All groups share one centre, and each spreads out both ways along 5 directions, with some noise.
In the rows, zero is written as 128.
Some rows, each with its group after it:
[150 109 128 131 144 110 130 127 112 116 116 116 145 136 113 135 151]  k_786
[ 37 169 126 152 200 127 143 116 158 143 102 191 136 136 111 109  73]  k_790
[136 118 141 146 160 116 109 144 105 115  94  93 114 127 130 129 146]  k_790
[119 136 161  99 112 131 140 125 140  70 179 123  86  87 127 118 149]  k_287
[156 129 132 113 155  96 161  84 138  89 148 196 100 144 100 105  95]  k_61
[135  98  90 147  74 103  92 127 135 125 153 115 209 132 116 180 156]  k_61
[173 127 179 112 200 151 155 158  69 112  74  65  32 126 151  67 153]  k_287
[219 102  87 202 116  77  78  94 158 111  48 213 166 204 125 174  54]  k_786
[ 94 161 166  93 197 136 184 147 103 122 125 110 115 113 120 114 159]  k_287
[118 118 142 108 106 109 128 101 155  68 183 148 122  99 105 132 148]  k_786
[106 134 108 136 109 120 125 111 163 121 142 179 145 133 123 125  92]  k_786
[138 105 106 151 180 112 131 118 112 151  89 143 153 167 109 101 118]  k_287
[141 135 139 131 175 139 143 136 108 133  90 126  87 140 139  90 112]  k_287
[112 125 132 150 146 117 107 128 128 110 113 121 121 121 124 136 127]  k_790
[110 123 135 130 151 142 126 154 110 139 110  84 129 121 136 114 159]  k_61
[131 137 141 121 168 134 149 137 111 124 107 122 101 130 130 102 126]  k_287
[211 112 100 119 115 145 146 137 104 159  95 137 114 179 152  88 100]  k_790
[123 109 120 123 138  90 130 112 128 107 148 136 199 132  89 165 173]  k_786
[144 128 121 142 153 129 131 129 116 137  94 138 121 153 135 112 104]  k_61
[126 137 131 118 113 134 135 112 153 105 151 164  94 123 131  94  98]  k_790
[116 136 147 118 214 126 168 137  95 131  95 120 124 139 110  96 148]  k_786
[143 107 145 118  98 130 113 139 121  84 154  91  99  97 130 120 163]  k_61
[189 121  92  73 109 147 196 112 122 163 147 180 141 180 130  68 102]  k_790
[112 124 143 133 147 118 118 127 130  99 129 120 112 113 121 122 137]  k_790
[157 103 125 139 130 124 115 120 122 111 118 126  97 136 128 101 122]  k_287
[126 119 116 128 129 121 128 131 121 129 135 118 149 129 122 126 139]  k_786
[163  95 119 117 107 108 126 126 109 106 151  97 169 125 111 150 180]  k_790
[188 100 129 154 139  92 113 117 117  99  91 133 141 155 114 148 137]  k_786
[138 111  91 167  78 139  80 144 141 151 107 116 154 142 151 147 108]  k_61
[136 111 112 142 130 120 117 109 140 122 121 161 114 147 118  97  93]  k_287
[154 130 148 126 221 132 163 149  72 149  55 104  95 163 131  82 131]  k_61
[154 121 108 143 102 119 113 113 146 117 127 165 118 145 132 125  88]  k_61

New rows, each followed by its group:
[ 95 127 122 131 155 129 135 137 121 141 119 117 157 129 121 126 146]  k_61
[111 134 114 128 143 111 141 108 144 123 137 175 143 141 113 121  99]  k_61
[131 130 124 111 126 131 152 114 139 119 149 159 121 136 121 101 113]  k_790
[116 140 122 128 127 126 135 102 162 107 143 188 102 132 125 102  77]  k_61
[129 124 134 130 149 140 125 148 110 132 104  96 121 127 136 111 144]  k_61
[125 136 149 106 159 121 158 107 134  90 147 162  83 122 115  91 112]  k_61
[133 126 125 129 181 140 147 157  81 167  82  81 126 148 137 103 144]  k_786
[ 69 152 135 123 123 158 128 125 167 117 149 155  88 101 140  90  95]  k_61
[140 122 127 119 119 106 136  97 147  90 161 170 123 127 107 122 112]  k_61
[179 114 105 112  70 134 129 109 145 119 156 161 112 142 143 102  97]  k_790
[130 134 155  97 163 109 168  98 132  73 162 165  92 117  99  96 132]  k_61
[ 87 158 152 106 183 139 169 125 133 117 132 150 100 118 119  90 116]  k_287
[179  79  75 170 118  92  96 134  96 165  86 102 221 179 115 174 152]  k_287
[135 138  85 160 111 123 114 134 137 164  91 158 169 166 142 149  80]  k_287
[138 137 103 151 142 120 129 148 113 169  83 127 190 166 134 163 120]  k_287
[246  88 109 138 162  57 145  99  84 114  94 144 163 192  94 153 136]  k_61
[165 126 127 137 133 131 122 125 118 121 103 133  87 142 138 107 102]  k_61
[217 116 100 152 139  89 130  97 120 128  82 185 119 193 126 122  63]  k_61
[161 139 148 113 228 106 190 107  92 115  91 159  90 164 102  82 112]  k_61
[176  96  74 181 118 117  83 160  90 190  56  84 202 183 143 165 134]  k_61
[206  73 107 116  69  97 112 130  98 109 161  77 189 134 113 170 203]  k_790
[139 121 105 149 137 124 121 122 130 144  99 149 137 156 129 117  96]  k_287
[ 77 140 127 123  91 146 117 114 175  99 174 160 106  95 132 109 102]  k_61
[ 63 144 185 103 106 200 112 169 146  83 162  70   4  38 168  57 148]  k_61
[ 96 145 154 114 142 148 143 127 142 100 147 134  71  97 132  87 122]  k_61
[110 113  83 150 112  97 116 103 151 138 144 170 219 154  99 163 119]  k_287
[173  92 128 134 139 113 116 130  99 114 114  91 118 135 121 115 158]  k_287
[114 161 109 139 139 134 141 144 135 161  98 154 159 154 142 145  93]  k_287
[ 77 158 122 180 153 133  93 124 166 130  84 175  90 134 143 113  41]  k_790
[126 117 133 110  87 107 126 123 137  83 184 113 162  95 111 166 178]  k_287
[107 142 149 115 141 149 140 101 160  87 147 179  29 107 133  50  74]  k_287
[211  84 122 102  85 120 132 130 102 113 145  95 126 139 133 121 165]  k_790
[106  99 101 133 114 100 111  82 162  98 175 180 157 125  85 114 124]  k_287
[124 125 153 113 186 136 154 124 113 109 116 129  67 126 119  69 127]  k_287
[115 112 109 140 148 117 125 100 145 120 132 172 133 145 104  97 102]  k_287
[143 121 105 150 108 117 107 113 149 117 124 161 137 145 129 135  95]  k_786
[118 124 113 126 107 127 122 123 137 121 149 131 134 123 128 124 126]  k_786
[110 126 114 148 168 144 123 163  99 178  73  90 161 147 138 122 140]  k_61
[102 149  93 137 159 132 154 115 146 173 103 195 167 175 121 107  67]  k_790
[148 126 152 114 159 133 142 139 101 109 116  97  86 118 133 104 151]  k_287
[176 105 119 106 107 124 144 123 114 119 143 124 137 142 123 117 146]  k_790
[167 117 115 136 108 132 119 127 128 131 116 143 105 146 142 108  96]  k_790
[152 147 118 151 143 151 126 147 122 156  68 142  88 159 164 102  65]  k_287
[140 122 111 156 109 122  95 125 139 119 112 133 117 133 137 132 101]  k_790
[126 132 145 116 171 123 152 123 116 114 125 130 107 129 116 104 133]  k_61
[152 105  97 141  78  98 103 107 147 106 155 153 170 138 114 158 122]  k_61
[102 128  80 166  47 135  76 120 183 142 142 176 162 138 144 146  67]  k_61
[ 74 146 154 111 133 163 135 138 150 102 152 124  70  88 141  82 126]  k_61
[142 128 106 142 196 101 153 124 101 162  77 147 184 180 105 131 125]  k_61
[169 122 118 123 122 142 135 130 121 136 109 141  96 153 147  93  94]  k_790
[236  89 104  46  75 132 195 116  94 133 181 131 155 163 122  87 171]  k_790
